There are 9 hidden switches. A switch that is on adds its own fixed numbers to the row, and there is some noise. The rows also spread widely along 10 directions, which tell nothing about the answers.
In the rows, zero is written as 128.
Known rows, each followed by its switches (1 for on, 0 for off):
[157 126 118 151 143  88 133 146  67 180 110 135  63 162 150 111  85 120
  70  80 173  91 123  75 130  86 114 118 137]
0 1 1 1 1 1 1 1 1
[121 135 139 183 188  61 150 148 114 169 132  77 121 116 140 116  75  93
  90 162 141  95 155 154 116 142  55  70 140]
1 0 0 1 1 0 0 1 0
[122 108  94 129 150  97 193 138  61 154 116  79 112 130  83 145  96 167
 123 160 179 148 176  65 144 143 121  89 167]
0 1 1 0 1 1 0 1 0
[133  85 104 127 147  54 163 151  95 159  99 150  39 136  99 111  69 121
 122 124 160 127  93 119 123  92  89  81  82]
0 0 1 0 0 1 1 1 0
[118 131 154 183 184  71 169 166  97 177 128  99  91 136 129 112  51  96
 116 153 154  98 132 119 111 132  63  38 142]
0 1 1 0 1 0 0 1 0
[123 193 168 145  86  85 142 185  93 180 159 105  99 187 123  95 177 104
  81 127  87 171 178 122 182 118 164 128 187]
0 1 0 1 1 1 0 1 1
[186 131 125 126 145 106 144  83 125 127 156 109  68 123 135 114 113 102
  77 109 130  96  76 137 123  58 103 146 114]
1 1 0 0 0 0 1 0 0
[ 92 181 158 122  97 123 169 154 144 162 147 106 115 149  83 118 168  99
 114 191 100 151 149 135 144 155 132  75 148]
0 1 1 0 0 1 0 0 0
[177 103 128 128 127 147 129 114 105 126 108 134 120 118 143 146 112 135
 127 110 186  86 108  72 123 128 142 111 141]
0 0 0 0 0 0 0 0 0
[102 133 126 108  81 115 137 177 107 141 126 146 122 174  82 132 167 142
 126 124 145 164 141  96 151 152 170 112 152]
0 1 0 0 0 1 0 0 0
[ 95 147 104 100  87  65 149 187 145 127 113 154 122 169  93 136 154 121
 100 109 138 121 126 125 145 151 113 104 138]
1 1 1 0 1 1 0 1 1
[133 175 102 105  93 118 112  87 123 101 130 130 114 173 145 138 188 148
  87 107  85 143 129  98 182  98 154 201 138]
0 0 1 0 1 0 1 1 1
[168 137 109 125 114 107 107 131 144  99 135 126  76 124 124 140 128 135
  98 106 137  97  88 104 106  87 141 146  99]
0 1 0 0 0 0 1 0 0
[194 160 188 155 124 162 133 135  21 215 144  89  91 155 151  88 124 128
  94 118 160 139 187  64 156 107 188 118 197]
0 0 0 1 0 1 0 0 1
[182 108 129 143 115  84 129 172 164  82 114 127 130 116 160 150 123 108
 122  90 166  71  93 110 118 134 105 121 157]
0 0 0 0 0 1 0 0 0
[149 140 144 114  80 106 171 124 121 135 117 163  48 163 135 114 162  87
 108 119 114 120  77  87 161  74 134 124 129]
0 1 1 0 1 1 1 1 0
[156 139 120 173 114 134  91 136 113 117 110 105  97 135 165 141 119 144
  73 115 136  83 143  72 115 127 129 122 137]
1 0 1 1 0 1 0 0 1
[128 144  92  97  72  91  92 174 203 108  97 191 146 132 141 157 156  97
  76  66 168  46  61 116 102 136 119 140 108]
0 1 1 1 1 1 0 1 0
[129 122 127 139 119 124 111 130  94 143 100 172 124 182 159 125 115 127
 114  70 153 110 107  91 154 132 129 130 140]
0 0 0 0 0 0 0 1 1
[ 35 160 106 130 139 148  97  89  86 184 111 164 134 212 119 115 115 151
  91 116 131 154 148 116 155 170 122 134 103]
0 0 1 0 0 0 1 0 1
[147 142 152 106 113 179 187  40 104 154 119 128 144 149 166 120 161  94
  94 128 141 108 116  98 182 138 115 138 192]
0 0 0 0 0 1 0 0 1
[130 169 139 150  96 137 132 159 110 145 120 104  66 139 108 135 129 133
  92 170 130 102 157  70 115 142 144  76 126]
1 1 1 0 0 1 0 1 1
[116 124 155 151 143  85 194 104  84 174 117 138 110 187 164  85 114  72
 109 109 107 142 104 139 198 107  63 110 176]
0 0 1 0 0 1 0 1 1

New rows. What belongs after each?
[142 141 138 146 132 102 139 162 126 142 125 121 139 137 139 142 119 111
 113 118 165  86 127  97 126 145 117 101 160]
0 1 0 0 1 0 0 1 0
[141 138 131 147 159  85 146 146 108 181 147  91 135 133 125 108  92 108
  79 112 157 113 131 143 127 118  92 111 162]
0 1 1 1 0 1 0 0 0
[153 171 143 163 135 134 154  96 114 124 143  78 109 132 163 137 125 112
  81 140 118  90 139  89 144 116 111 132 176]
0 1 0 0 1 0 0 1 1
[133 163  83  82 125  51 125 123 125 169 135 126  94 134 100 108 124 122
  44  96 133 119 130 178 132  87 112 167  97]
1 0 1 1 1 1 1 1 1
[180 110 108 128 107  95 112 186 104 103 133 117  94 127  94 148 122 170
 128  95 165 130 123  82 116  98 173 124 130]
0 1 0 0 0 0 0 0 0
[167 165 145 135 135  94 114 180  92 181 160  97  77 120  80 115  89 129
  91 137 155 113 144 135  85 106 149  94 106]
1 1 0 0 0 0 0 1 0
[144 153 119 134 133  86 104 169 129 136 147 113 136 138 114 131 102 141
  92  82 152 103 124 128 110 114 134 144 141]
0 1 1 0 1 0 0 0 0
[148 185 155 159 152 131 132 124 152 134 140  68 149 103 158 146 112 107
  84 160 144  56 174 122 110 170 102 103 172]
0 0 0 0 1 0 0 0 1
[155 119 101 151 106  79 110 171 134  82 107 112  60 126 124 158 126 157
 121 141 125 114 129  71 118 114 135 116 101]
0 0 1 0 0 1 1 1 0
[176 123 145 101 107 112 203 116  95 150 129 119  79 112 102 115 138 106
 109 135 163 126 111  99 149  95 139 105 163]
0 1 0 0 1 1 0 0 0
[131 168 120 103 108 155 142  96 109 149 102 128  73 121 113 150 150 144
 100 180 151 100 155  67 124 149 158 100 107]
0 0 0 0 1 0 1 1 1
[152 119 151 151 102 154 134 119 127 105  87 141 111 132 172 149 129 111
 110 116 162  69 107  48 133 146 133 116 156]
0 0 0 0 1 1 0 0 0
[ 57 131  82 134 111 130 107 113 152 112  88 147 137 161 130 162 167 141
  97 154 130 126 139  92 136 190 112 125 106]
0 0 0 1 0 1 1 0 0
[122 168 137 106  99 124 154 120 130 148 139 128  63 149 103 111 155 100
  81 149 121 118 124 128 132 121 132 103 115]
1 1 0 0 0 1 1 0 1
[112 164 120 107 140 148 180  71  70 169 155  84 117 162  98 124 159 152
 104 176 121 174 178 101 179 138 140 130 167]
0 1 0 0 0 0 1 0 1
[131 160 181 197 113 127  96 170 128 131 112 116  77 138 156 127  99  99
  90 139 130  71 138  91  95 142 130  89 128]
1 0 0 0 1 1 0 0 0
[103 132 130 164 136 108 131 123 114 152 119 112  98 141 137 117 113 112
  86 142 119 131 131 126 133 130 104 110 124]
0 0 0 1 0 1 0 0 0
[174  94 115  97 129  39 201 171 138 116 126 119 104 111 106 121 123 102
 129 113 156 120 109 161 149 115  86  87 162]
0 0 0 0 0 1 0 0 1
[119 140 100 132 142 114 160 113 152 134 133  83 135 101 115 147 134 111
  73 173 143  94 135 135 114 156  83  94 139]
1 1 0 1 0 1 0 0 0
[172 168 149 132 127 179 109  92 103 163 135  97 146 121 143 140 126 119
  89 153 163  76 149  94 115 150 145 124 150]
1 0 0 0 0 0 0 1 0
[123  94 130 135  95 132 139 126 103 109  96 188  76 173 133 133 149 120
 137  92 133 139  65  69 154 102 144 112 120]
0 1 0 0 0 0 0 0 0
[131 141 125 119 128 119 137 125 123 158 120 138 142 144 139 124 142 108
 101 120 144 108 126 125 151 140 107 100 150]
0 0 1 1 0 0 0 0 1
[ 85 122  75 133 143  60 146 108 144 103 118 102 106 120 102 145 108 142
  88 147 112 136 130 147 135 132  85 146 108]
0 0 0 0 1 1 0 1 0
[ 78 171 103  84 111 131 118  66 103 186 160 146 113 163  82  97 161 127
  61 115  95 181 107 171 157  93 152 175  98]
0 1 0 1 0 0 0 0 0
[177 114 118 136  83  86 114 214 165  75 102 148 123 126 146 173 137 123
 118  81 186  54 101  63 104 141 140 118 154]
0 1 0 0 1 1 0 1 0
[104 115  86 155 147 141 149  65 101 110  96 109  95 134 146 148  86 156
  67 117 151  94 128  66 130 135  97 143 141]
0 1 0 0 1 1 0 0 1
[121 128 129 192 134  66  99 181 118 123 126 125 103 179 172 118 100 112
  75  61 121 110 114 120 134 110  95 137 153]
0 1 0 1 0 1 0 0 1
[ 63 179 125 156  99 118 114 180 133 126 126 105 104 169  99 141 142 149
 103 158 101 147 177  99 131 175 144  89 132]
0 1 1 0 0 1 0 0 1
[129 149 124 141  94 148  94 144 123 119 107 124  93 135 126 150 123 153
  97 126 151  96 144  71 106 162 163 114 120]
0 0 0 0 0 1 0 0 1
[112 144 136 125  98 170 115 139  81 168 110 141 145 163 111 141 127 145
  93 111 194 107 150  54 125 170 174 125 155]
1 1 0 0 1 1 0 0 0
[181  84  85 200 193  55 133 113 104  94 126  53 105 113 190 146  70 140
  87 113 145  90 134  92 129 100  56 149 159]
0 0 0 1 0 1 1 1 0
[ 65 156  81 158 116 119 111 144 149  74 118  98 136 172 128 175 159 169
  95 149 114 127 172  77 142 194 116 138 145]
0 1 0 0 0 1 1 0 1
[137 179 151 126  96 140  99 170  64 197 148 129 109 187 101 115 141 136
  91 118 164 138 168  85 131 136 191 133 142]
1 1 0 0 0 1 1 1 0
[209 165 161 173 121 159 109 134 128 121 122  99 109 131 203 145 153 114
 104 138 138  63 149  50 136 125 139 105 174]
0 0 1 1 0 0 1 0 1
[134 184 184 135 117 125 150 141 105 178 142 130  65 163 127  95 135  85
  98 140 126 112 133 111 138 116 141  89 140]
0 1 0 0 1 0 1 0 1
[ 96 166 119 133  80 134  45 183 143 164  97 160  82 128 103 143 121 136
  77 134 159  81 135  97  64 164 176  90  49]
0 0 0 1 0 1 0 1 0
[152 117 182 181  88 118 165 149 145  78 102 141  60 154 173 130 179  79
 162 160  69 130  88  69 176 106 114  62 152]
0 0 1 0 0 0 0 0 0
[138 156 120  88 102 131 173 102 134 167 104 126  75  88 107 133 147 104
  76 185 157  83 139 108 116 144 132  77 113]
0 0 0 1 1 1 0 1 1
[166 150 155 137 100 136 139 152  92 151 117 119  66 141 125 137 136 119
  98 151 167  92 144  47 123 128 163 101 145]
1 1 0 0 1 1 1 1 0
[139 137 136 189 106 132  98 173 116  80  95 107  99 143 172 163 123 158
 110 122 137  88 171  31 121 164 157 119 158]
0 0 0 0 1 1 0 0 1
[149 162 114 104 147 106 105 133 113 204 155 127 176 155 130 110 105 111
  55  60 193  88 120 150 117 118 114 164 149]
0 1 1 1 0 1 1 0 0
[105 159 137 114 150 131 188 117  99 194 121 115 104 120  95 125 103 110
  97 178 171  98 155 113 123 166 104  50 137]
0 1 0 0 1 0 0 1 1
[147 155 157 155 114 106 124 192 120 153 127 129 135 174 165 128 152 101
  99 100 163  94 148  86 143 158 129 104 186]
0 1 0 1 0 1 1 0 1
[156 158 146 112  88 218 168  82  94 156  95 112 120 122 140 155 166 127
 116 189 176  85 166  25 147 188 168  84 174]
0 0 0 0 0 1 0 1 1
[184 176 155  94 138 139 170 108 121 184 156 106  96 110 113 115 128  93
  90 152 168  79 127 129 117 119 122  87 145]
0 1 0 0 0 0 1 0 1
[150 130 123 136 134 148 155 118 114 154 119  93 110 100 125 144 115 120
  91 162 182  83 136  77 107 149 120  77 147]
0 1 0 1 0 1 0 0 0
[ 89 146  96 115 113 132 106 121 120 137 125 134 135 170 111 143 135 152
  89 110 150 124 133  97 132 155 141 160 122]
0 1 0 0 0 1 1 0 0
[109 151 130 115 103 146 116 133  81 178 135 128  99 155  77 123 122 152
  91 124 153 149 144  96 125 130 179 134 117]
0 1 0 0 0 1 0 0 0
[100 132  88 149 123  63 100 175 107 108 126 109 118 168 104 134 107 181
 102  92 116 164 160 124 145 132 132 150 135]
0 0 1 0 0 1 0 0 1
[127 134  59  63 133  66 168 137 143 125 123 102 128  89  55 150 115 169
  93 141 178 116 158 145 112 151 116 115 120]
0 0 1 0 1 1 0 0 1
[187 163 146 154 122  92 127 146 102 139 159  60  47 110 116 119 118 129
  95 168 108 128 159 110 121  84 153 128 125]
0 0 0 0 0 1 1 1 0
[ 88 155  98 133 115 142 110 102 144 107 124 131 139 160 133 152 145 147
  84 119 120 113 123 109 138 158 121 144 133]
0 1 0 0 0 0 0 0 1
[168  95 109 124 138  98 171  95 130 127 113 111  80  87 133 125 114 100
  92 138 148  97  95 124 126  98  89 105 124]
0 0 0 1 0 1 0 0 0
[ 65 192 100 144 116 111  29 161 114 182 129 153 116 177 100 123  98 158
  51  83 133 120 136 125  87 130 165 157  65]
0 1 1 1 1 0 0 1 0
[ 80 115  80 137 150 116 139  47 112 110 127 112 162 165 145 135 122 143
  81 107 108 152 113 134 175 133  89 194 151]
0 0 0 0 0 1 0 0 0
[171 169 120 103 128 115 160 120  92 167 156  77  84 119  96 125 124 141
  80 154 157 116 165 109 128 112 142 123 147]
0 1 0 0 0 1 1 1 1
[121 143 141 159 115 137 119 155 127 125 118 136 139 163 146 148 144 117
 121 131 144 103 124  76 136 162 129 101 155]
0 1 0 0 0 0 0 1 0
[158 160 142 128  72 125 151 153 146 103 128 113  94 136 136 148 178 110
 107 145 120 103 127  83 142 138 147 107 162]
0 1 0 0 0 1 0 1 1
[ 89 205 123 107 108 102 130 121 174 115 157 123 156 176 126 134 194 107
  78 124  85 128 139 158 166 148 121 167 158]
0 1 0 0 1 0 1 0 1
[178 152 121 115 138  53 151 149  71 152 168  90  69 148 101 107 120 147
  95 100 127 155 149 131 156  59 148 155 147]
0 1 0 0 1 0 1 1 1
[ 79 173 147 147 112 100 150 190 137 144 121 114 109 161 106 133 131 118
 105 154 128 120 162 109 131 173 119  63 153]
0 1 1 0 1 1 0 0 1
[142 112 134 165 138 152 135  92  78 153  94 126  38 118 147 121  62 127
  86 127 166  78 114  67 101 113 120  89 102]
0 0 0 0 0 1 0 0 1
[152 142 151 143  97  79 150 161 151 109 142 109  53 123 117 119 139  90
 104 133  99 118  91 134 120  86 122 102 123]
0 1 0 0 0 1 0 0 0
[ 66 148 100 103  93  96 126 159 136 114 105 151  92 148  73 143 156 158
 117 146 117 154 153 117 136 163 153 102  92]
0 0 0 0 1 0 0 0 1
[108 142 123 152 150 120 134 144  66 160 126  90 145 175 124 132 116 159
 104 142 162 137 206  87 152 184 129 114 177]
1 0 0 0 0 1 1 0 1
[ 79 104  76 120 127 103 157 107 150  88 110 126 113 129  93 161 138 150
 120 154 125 138 106 115 133 149  99 107 107]
0 1 0 0 0 0 0 0 0
[ 63 147 121 158 124  92 122 180 179 145 115 123 125 134 111 139 116  90
  80 164 142  85 128 150  85 193  74  53 104]
1 1 0 1 0 1 0 0 0
[187 128  94 101  95 124 132 109 171  68 112 126 130 106 154 173 167 131
 105 117 143  74 101  97 135 131 124 144 142]
0 0 0 0 0 0 0 1 1
[151 141 115 115 122 120 138 145 143 159 110 126 147 101 136 151 115 105
  77 123 206  45 120  96  95 158 114  98 147]
0 1 0 1 1 1 0 1 0
[144 147 145 152 106 112 138 130 147  91 122 111  90 127 136 137 152 114
 114 154  94 113 123 104 136 112 124 110 134]
1 0 1 0 1 0 0 0 0
[128 123 133 143  81 114 132 141 154 109  93 162  77 134 150 138 153  92
  89 110 136  86  78  82 124 116 128 108 124]
0 1 0 1 1 1 0 0 0
[137 155 132 136 129  98 143 152 111 168 140 107  97 135 113 121  96 109
  81 126 157  98 138 130 112 135 112  98 139]
0 1 0 0 0 1 0 1 1
[139 188 149 126  82 100 158 186 185 108 133  88  31  84  83 142 148 107
  94 202 110  84 144 113  84 135 139  44 107]
0 1 1 0 1 1 0 0 1
[118 141  95  83  81 119 133 147 103 134 110 145 132 168  90 150 162 157
  89  97 170 131 148  86 146 151 167 147 151]
1 1 0 0 1 1 0 1 1
